The same things were measured in two ways. Each way mixes the same 9 hidden numbers, adds some noise and spreads widely along 5 directions of its own, which tell nothing about the thing.
(in the rows, 128 means zero)
Some things both ways: the first way, then the second way.
[128 149 119 136 166 127 135 155 115 105  98 118 136 119  93 106 119 166
 125  94 119]
[119 130 103  79 144 102 166 141 168 181 137 109 191 178 124]

[131 123 160 131 147 127 136 156  91 128 117 127 151 134  80 150 119 130
 132 113 137]
[109  69 134 138 170 124 181 161 161  96 124 233 144 129 141]

[139 144 106 168 151 115 158 163 105 120  97 146 165 122 105 120 104 135
 143 113 120]
[151 128 118 138 171 123 128 126 145 124 146 114 109 151 113]

[125 173  84 141 125 128  84 124 144 133 151 119 108 139 151  83 124  97
  90  97  94]
[154 119 133 103 166 112 155 154 152 154 153 124 145 162 118]

[142 159 125 160 146 104 126 144  96 144 103 124 134 112 115  81 126 132
 114 114 117]
[131  81 134 152 176 130 142 152 127 129 116 163 180 145 106]

[123 158 169 113 137 151 142 162  97 113 108 115 137 115  76  91 120 125
 122 113 148]
[115 104  90 129 170 116 147 139 146 155  96 137 159  95 175]

[104  92 134 102 144 166 163 162 134  86 110 142 152 135  97 131 135 151
 136 111 167]
[143 145 143 185 187 141 119 138 129  89 157 149  72  91 120]

[117 126 151 127 127 106  72 110 127 158 160  94  99 133 139 150 123 113
 118 121  91]
[114  65 115 110 166 118 173 147 158 153  97 222 179 185 115]

[ 90 138 101 126 120 133 118 167 138 119  77 113 137 121 102 106 135 161
 141 132 136]
[141 116 164  83 181 109 208 144 154 184 134 179 177 136 183]

[193 117 140 170 144  78 158 123  91 113 138 117 148 120 140 109 108 100
  91  49  92]
[100 142 140 158 224 147  82 138 121 141 108 124 158 152  67]

[131  94 150 123 146 155 126 138 108 106 105 123 144 122 106 154 146 163
 113 105 135]
[120 150 149 175 195 161  96 125 120 106 136 153 131 155  77]

[140 100 149 132 146 138 167 139  99 116  96 150 148 113 107 131 127 154
 130 122 171]
[ 90 136 148 157 118  95 212 135 163 102 185 139 154 137  93]

[132 125 111 128  96  89  80  97 140 139 166 139 106 156 176 133 132  87
 124 127 121]
[161  98 152  72 176 108 218 154 179 156 136 206 162 160 186]

[129 113  89 126 145 118 119 116 145 134 160 152 116 143 165  98 121 104
 102 107 132]
[135  62 155  96 175 111 159 142 147 140 100 169 155 162  71]

[ 97 141 129  82 121 143 135 131 137 115 123 151 105 140 111  90 129 135
 141 140 194]
[ 93 123 126  83 154 105 183 131 156 152 122 106 187 151 137]

[108  97 118 144 158 134 176 120 126 122 127 138 143 155 109 153 112 163
 173 145 147]
[137  84 116 130 165 120 132 163 150 119 142 208  86 106 136]

[104 123 140  82 146 113 152 155 144 106  94 158  97  96 107 106 109 176
 156 128 191]
[136 106  97 167 154 116 162 128 143 117 136 178 130 167 121]

[124  90 127 105 147 105 184 148 137  96  96 155 124 108 117 111 109 169
 145 103 185]
[ 99 149 153 159 186 123 141 121 124 128 136 129 136 155  73]

[155 123 124 184 152  82 120 152  87 157 110 124 163 112 113 158  92 130
 140 124  85]
[152  86 129 114 165 123 174 140 153 154 123 182 111 154 133]

[123 137 122 105 163  75 134 146 138 129 112 137  89  95 114  94  95 163
 138 102 148]
[148  57 112  91 213 119 144 153 133 207  48 223 172 156 160]

[140  74 174 115  92 116 154 104 137  98 159 138 131 138 167 151 136  93
 131 104 146]
[ 91 180 141 166 174 131 139  91 144  97 148 116 129 143  86]

[110 135 142 137 102 127  75 126 149 112 154  91 131 151 169  95 162  88
 116 124  77]
[130 175 156  82 156 127 157 115 138 149 125  69 160  95 157]

[131  93 114 175 133 112 178 143 107 141  95 144 168 125 125 135 114 139
 150 142 143]
[137  93 144  86 185 103 169 109 151 189  92 138 176 152 118]

[117 124 179 122  94 139 107 112 130 127 143  90 114 136 139 126 152 101
 107 109 118]
[ 98 104 117 164 186 137 124 117 140 110 102 194 199 161  96]

Other things, the second way, with their names:
<401>: [137 130 136 195 155 137 138  99 135  78 138 150 151 152  73]
<1046>: [137  87 110 115 192 137 135 130 144 155  79 206 182 170 143]
<803>: [131 190 141 127 200 123 143  90 126 149 107  76 166  62 203]
<86>: [ 82 121 135 157 131 117 210 162 164 100 165 169 143 110 151]
<495>: [164  99 125  83 172 108 163 117 131 200  88 139 128 112 175]
<576>: [123  86 151  94 211 119 147 143 135 179  86 192 150 126 136]
<930>: [128 156 168  75 176 128 144 140 146 148 119 100 208 126 122]
<24>: [117 159 157 205 183 140 127 154 128  84 182 135  82  69 123]
<175>: [106 109 123 124 126 111 175 148 159 106 148 139 163 149 104]
<616>: [131 101  90 162 160 127 124 104 146 110 116 142 108 148  88]
<642>: [ 96 143 123 157 134 129 165 153 168 107 195 122 112 168  82]
<879>: [109  68 115 204 183 120 115 160 125 140 155 193  80 142  62]
<701>: [ 97 125 138 129 197 136 133 119 133 107  85 159 140 117 130]
<890>: [116  76 126  91 195 132 124 140 135 169  88 188 127 167 107]
<646>: [101 157 176 121 156 127 168 113 133  96 133 117 129 118 102]
<55>: [102  81  66 118 153 106 131 121 157 169 100 201 174 205  85]
<421>: [138  99 149 149 172 135 156 137 141 113 135 178 139 163 102]
<756>: [119 127 101 118 156 117 183 128 161 160 125 105 159 160 162]
<799>: [142 109 136 132 209 136 104 158 113 158  87 150 129 124 105]
<979>: [144 182 150 104 215 147  76  96 104 127  99 102 102 106 124]
<22>: [134  95 154 138 187 129 134 124 141  65 111 216 129 145  83]
<512>: [115 114 128 166 152 133 132 175 129 118 161 156 136 145  86]
<1064>: [160 158 171  87 180 118 166 136 135 173 132  98 154 139 141]
<615>: [164 127 144  91 218 136 109 132 114 166  88 178 149 135 157]
<372>: [104 146 148 112 167 129 164 124 160  83 158 183 135 178 109]
<573>: [122 175 139 114 187 128 127 131 144 153 153 103 120 156 103]
<963>: [106  68  97 154 143 115 179 132 164 119 137 225 184 201 108]
<708>: [143 108 142 165 214 152 110 175 134  91 149 207 143 137 140]
<93>: [ 80 122 157  80 173 110 176 124 149 126 110 172 179 172  96]
<877>: [ 85 102  78 103 151 126 141 131 163 146  90 142 220 170 118]
<206>: [127 102 109 147 193 151  97 104 130  78  80 210 182 175 112]
<190>: [136 108 112 117 193 130  97 171 144 124 134 169 148 147 116]
<12>: [138  92 110 116 194 115 114 120 118 183  80 222 148 122 145]
<766>: [117 146 117  98 178 109 168 115 149 195 118 125 140 163 140]
<498>: [112  97 100  97 149 115 174 142 162 161 102 138 175 133 158]
<164>: [117  99 148 101 203 121 138 146 128 161  77 196 193 135 118]
<221>: [210  78  99 160 224 116 107 146 117 210  88 178 143 116 161]
<948>: [110 147 166 134 164 130 166 141 149 112 169 144  97 125 113]
<96>: [113 120 119 127 188 133 138 142 134 168 113 135 135 166 115]
<143>: [131 203 176 114 226 139 110 135 114 138 134 125 129  95 159]
<730>: [148  83 117 185 197 135 109 170 133 115 148 190 136 146 110]
<472>: [159 136 137  87 148 106 190 139 150 203 133 100 144 135 158]
<612>: [114  90  61 122 191 140  84 137 131 171  76 177 149 134 155]
<541>: [108 174 154 146 237 126 101  91 108 142 101 142 142 152  88]
<254>: [171  97 107 119 206 130 101 136 143 142  93 193 156 147 138]
<641>: [136  96 133 141 158  98 171 118 143 156 143 172 160 175  92]
<975>: [148 107 128 144 161 135 162 130 161  99 147 191 141 179 118]
<28>: [140 129  97 183 159 135 151 147 150 136 158 100 143 158 131]
<531>: [103 147 161  89 174 111 171 110 146 140 117 155 152 169  93]
<918>: [157  76 132 120 204 140 134 183 148 163 145 207 118 154 150]
<706>: [113 129 120 123 107 105 213 157 171 159 182 118 109 127 141]
<510>: [127 125 186 105 179 102 199 140 150 144 143 165 144 115 136]
<721>: [ 78 130 152 137 141 101 182 102 137 111 155 167  89 138  82]
<754>: [113 139 148  80 185 117 160 127 138 190 120 151 183 162 149]
<650>: [117 134 120 131 152 130 115 110 119 107 108 113 118 133  92]
<389>: [127 111 147  92 219 157 108 141 139 145 103 160 111 153 124]
<582>: [106 149 170 141 156 122 145 132 120 116 142 145 170 156  55]
<127>: [144  97 139 127 140  98 199 154 164 120 160 171 175 164 112]
<327>: [143 110 118 114 204 120 107 131 132 154  96 139 176 115 138]
<989>: [115 120 150 149 152 127 187 153 154  98 170 149 104 112 137]
<208>: [112 132 124 140 158 128 121 103 126 137 104 137 120 151  71]
<195>: [ 45  82 135 112 142 115 185 169 152 151 128 144 168 158  75]
<160>: [155 127 152 184 162 122 165 111 132 123 157 151  79 140  99]
<681>: [109 114 144 159 153 132 179 153 145 118 139 166 143 105 137]
<626>: [118 128  73 153 154 130 107 119 151 124 128 140 139 159 101]
<373>: [ 79  99 169 149 164 120 197 141 164  84 140 209 211 174  70]
<720>: [148 120 135 112 175 110 160 120 156 152 121 166 149 125 129]
<1025>: [114 139 150  74 192 104 156 125 141 129 106 192 159 114 158]
<632>: [112 131 130  76 192  99 172  98 147 196  90 140 154 136 165]
<978>: [111 106 153  87 164 107 205 128 154 167 125 166 142 151 152]
<68>: [122 137 137 140 147 143 132 126 134 113 145 135 123 149  92]
<600>: [133 184 152 106 199 115 151 124 132 196 151 119 148 129 157]
<301>: [132  97 162 122 174 128 168 128 125 146  96 145 128 131 120]
<337>: [154 122 110 135 224 112 113 105 119 214  86 152 136 146 137]
<678>: [159  89 126 160 195 145 119 186 134 107 136 202 126 123 149]
<434>: [125 129 142 163 217 143  87 123 124  86 125 211 116 153  85]
<234>: [ 50  83 149 150 151 108 212 131 158 120 138 231 203 183  83]
<323>: [ 91 116 106 126 154 123 145 134 149 124 127 199 145 148 124]
<759>: [139 118 105 105 182 104 141 110 146 182 105 150 174 176 119]
<1045>: [124 100 131  94 174 109 104 140 122 153  99 165 195 139  87]
<92>: [ 92  94 163 143 172 123 185 157 149  99 142 221 152 131 124]
<398>: [116 100 135  68 178 115 163 141 163 152 104 183 179 132 151]
<268>: [ 94 148 141 146 143 116 154 141 154  89 188 134 102 155  67]
<1026>: [100  73 100 123 154 120 173 178 163 130 140 252 157 139 169]
<568>: [122  94 121 126 175 134 150 133 158 132 113 176 181 200  97]
<702>: [156 124 114 129 168 113 176 156 159 149 161 167 113 157 163]
<121>: [165 148 153 122 155 107 183 103 138 146 135 144 110 127 136]
<944>: [116 163 120 141 206 119 111 118 122 190 137  88 138 146 108]
<148>: [180 125 136 123 226 144 110 124 133 168  93 157 129 134 147]
<344>: [166 146 109 143 174 136 112 103 140 130 132 110  72 162  99]
<673>: [ 79 149 179 130 163  99 193 145 140 160 160 115 172 122  94]
<670>: [172  93 138 110 195 124 155 147 145 159 106 119 123 137 142]
<64>: [176 140 135 150 158 133 159 147 157  89 168 150  95 118 147]
<90>: [126 117 152 105 178 127 144 125 142 104 113 175 101 107 135]
<993>: [127 147  81 158 177 138  85 155 135 169 149  74 135 148 102]
<849>: [147 100 121 109 187 126 149 152 129 195  99  97 102 114 162]
<20>: [138 135 126 159 189 136 127 153 119 170 139 100 135 125 140]
<661>: [112 147 130 115 168  93 204 112 164 150 146 144 145 127 174]

Some of these things the first way, each followed by its name:
[109  71 161 128 133 131 158 142 130 107  99 136 146 128 130 137 160 163
 157 144 157]
<401>
[135 126 145 146 129 147  85 120  91 146 130  97 143 127 114 153 117 122
 105 131  92]
<706>
[127 148 103 108 133 101 121 158 120 136 123 143 121 121 109  77  84 107
 126 120 146]
<849>
[109 163 156 127 112 135  78 101 120 148 147  78  99 140 116 144 123 119
 129 131 100]
<1026>
[126 155 139 111 154 135 112 140 121 114 131 133 114 120 117  95 132 132
 112 104 135]
<175>
[122 148 120 141 141 151  97 133 116 148 131 110 127 119 104 149  97 125
 107 113 101]
<890>
[112  87 160 122 178 147 151 159 120 107  91 131 142  95  98 154 123 191
 140 123 138]
<208>
[121 118 151 131 119 101 111  76 157 137 158  96  80 116 176 135 105 129
 130 123 100]
<55>
[138 123 133 126 145 105 109  95 157 123 148 134  78 108 188  97 143 137
 102  99 121]
<582>
[151 143 132 136 126 111  91 138 104 151 133 147 119  98 144 101 109  92
  94 118 119]
<301>
[129 141 118 128 111 114  77 133 134 130 139 116 117 126 153 100 129  99
 102 108 106]
<421>
[137 125 144  85 131 121 107 149 125  88 113 116 118 107 123  65 139 138
  99  97 142]
<681>
[135 157 104 181 146 102 162 149 102 135  99 113 153 132 100  99 104 132
 136 102 112]
<730>
[ 90 123 130 106 132 156 113 105 157 134 136 143  87 140 140 145 146 153
 140 149 162]
<615>
[136 115 162 134 141 130 125 152 108 119 125 148 146 115 123 142 132 118
 125 114 131]
<646>
[145 136 137 127 139 128 126 104 134 119 157 150 103 134 157 121 135 111
 105  94 136]
<254>
[110 106 132 141 134 116 119 154 153 123 110 129 130 104 148 136 127 138
 137 129 110]
<121>
[159  97 127 152 148 106 155 147  97 103 107 144 170 121 117 142 114 143
 132 102 128]
<948>
[122 136 151 125 108  84  71 111 144 135 153  90 100 130 159 115 131 105
 122 113  86]
<1046>
[134 114 152 140 133 121 109 135 131 129 142 124 124 118 138 167 118 111
 111  93  95]
<531>
[115 114 142 153 110 105 183 142 124 136 101 140 147 115 117 145  97 128
 175 140 154]
<632>
[147 114 146 147 144  81 145 131 119 132 139 145 127 126 131 153 106 120
 145 102 122]
<93>
[172 132 129 173 165 100 133 144  97  96 113 130 158 132 136  91 160 142
 105  78  93]
<930>
[129 117 106 121 104 134 136  71 154 139 128 166  79 104 194  97 126 129
 110 142 182]
<641>
[ 91 107 119 105 122 161 177 153 149 115  84 139 117 100 101 121 107 170
 141 132 189]
<337>
[115 119  83  87 125  93 127 135 159 117 156 166 109 152 153  68 114  99
 129 116 171]
<670>
[144 137 141 126 105 106 103 114 120 133 147 117 112 128 149 112 122  93
 105 105 118]
<92>
[160  80 139 142 149 134 173 117 110 103 113 166 143 113 149 133 137 150
 118 105 162]
<720>
[100 140 115 132 152 133 124 111 147 122 168 110 112 182 123 125 129 127
 137 105 115]
<190>
[122 117 136 134 163  81 147 147 146 114 118 112 114 116 127 103 121 156
 139  90 110]
<164>
[118 132 145 125  90 120 138 135 170 115 150 122 106 112 156 122 111  77
 109  72 115]
<541>
[128  95 143 136 166 131 167 147 111 108 118 161 157 133 106 158 120 151
 155 127 152]
<90>
[128 150 144 157 106 142 124  97 130 145 169 118 117 156 159 108 143  68
 104 113 111]
<327>
[130 135 117 111 111 123 134 104 119 128 117 143 102 124 137  78 122 131
 119 135 179]
<20>
[126 126 116 170 135  89  99 129 120 157 123 107 134 123 146 127 118 129
 135 139  84]
<472>
[ 91 109 130 104 117 157 120 120 179  94 160 142 112 153 166 129 148 112
 135 123 136]
<979>
[106 115 138 118 124 136 148  79 164 126 127 134  75 101 174 113 122 160
 137 147 162]
<12>
[134 111 120 140 123 114 121 123 139 111 156 113 132 148 145 145 117 106
 117  81  95]
<573>
[137 141 126 141 120 104 112 102 129 123 163  79 119 151 147  94 115  99
 104  90  82]
<993>
[ 99 155 119 126 129 117  88 126 140 137 157  95 110 166 123 108 132 106
 123 113  97]
<678>
[160 129 119 170 127 104  94 134  96 128 155 108 167 150 129 154 103  84
 109  88  63]
<389>
[120 131 125 138 109 133 114  98 129 162 137 155 106 118 165 118 113 108
 130 167 152]
<495>
[115 115 144 163 120 100 136 151 114 152 113 102 149 120 105 174  93 127
 158 129  98]
<766>
[135 112 175  96 151 121 135 116 109  95 125 122 117 129 116 109 145 161
 132 115 162]
<877>
[148 151 126 152  96 140 136 109 114 135 133 121 124 114 139 116 102  86
  92  93 120]
<944>
[121 128 121 166 145 112 133 159 133 115 130  95 157 137 111 141 103 119
 135  87  67]
<268>
[107 100 128 106 136  96 142 138 127 129 115 127 121 134 100 134 100 155
 161 140 160]
<96>
[ 83  96 101 156 139 110 195 125 153 149  97 124 126 140 132 108 120 167
 174 158 161]
<221>
[116 164 177 146 129 142 107 129 102 141 132  74 124 125  94 140 107 120
 126 120  84]
<612>
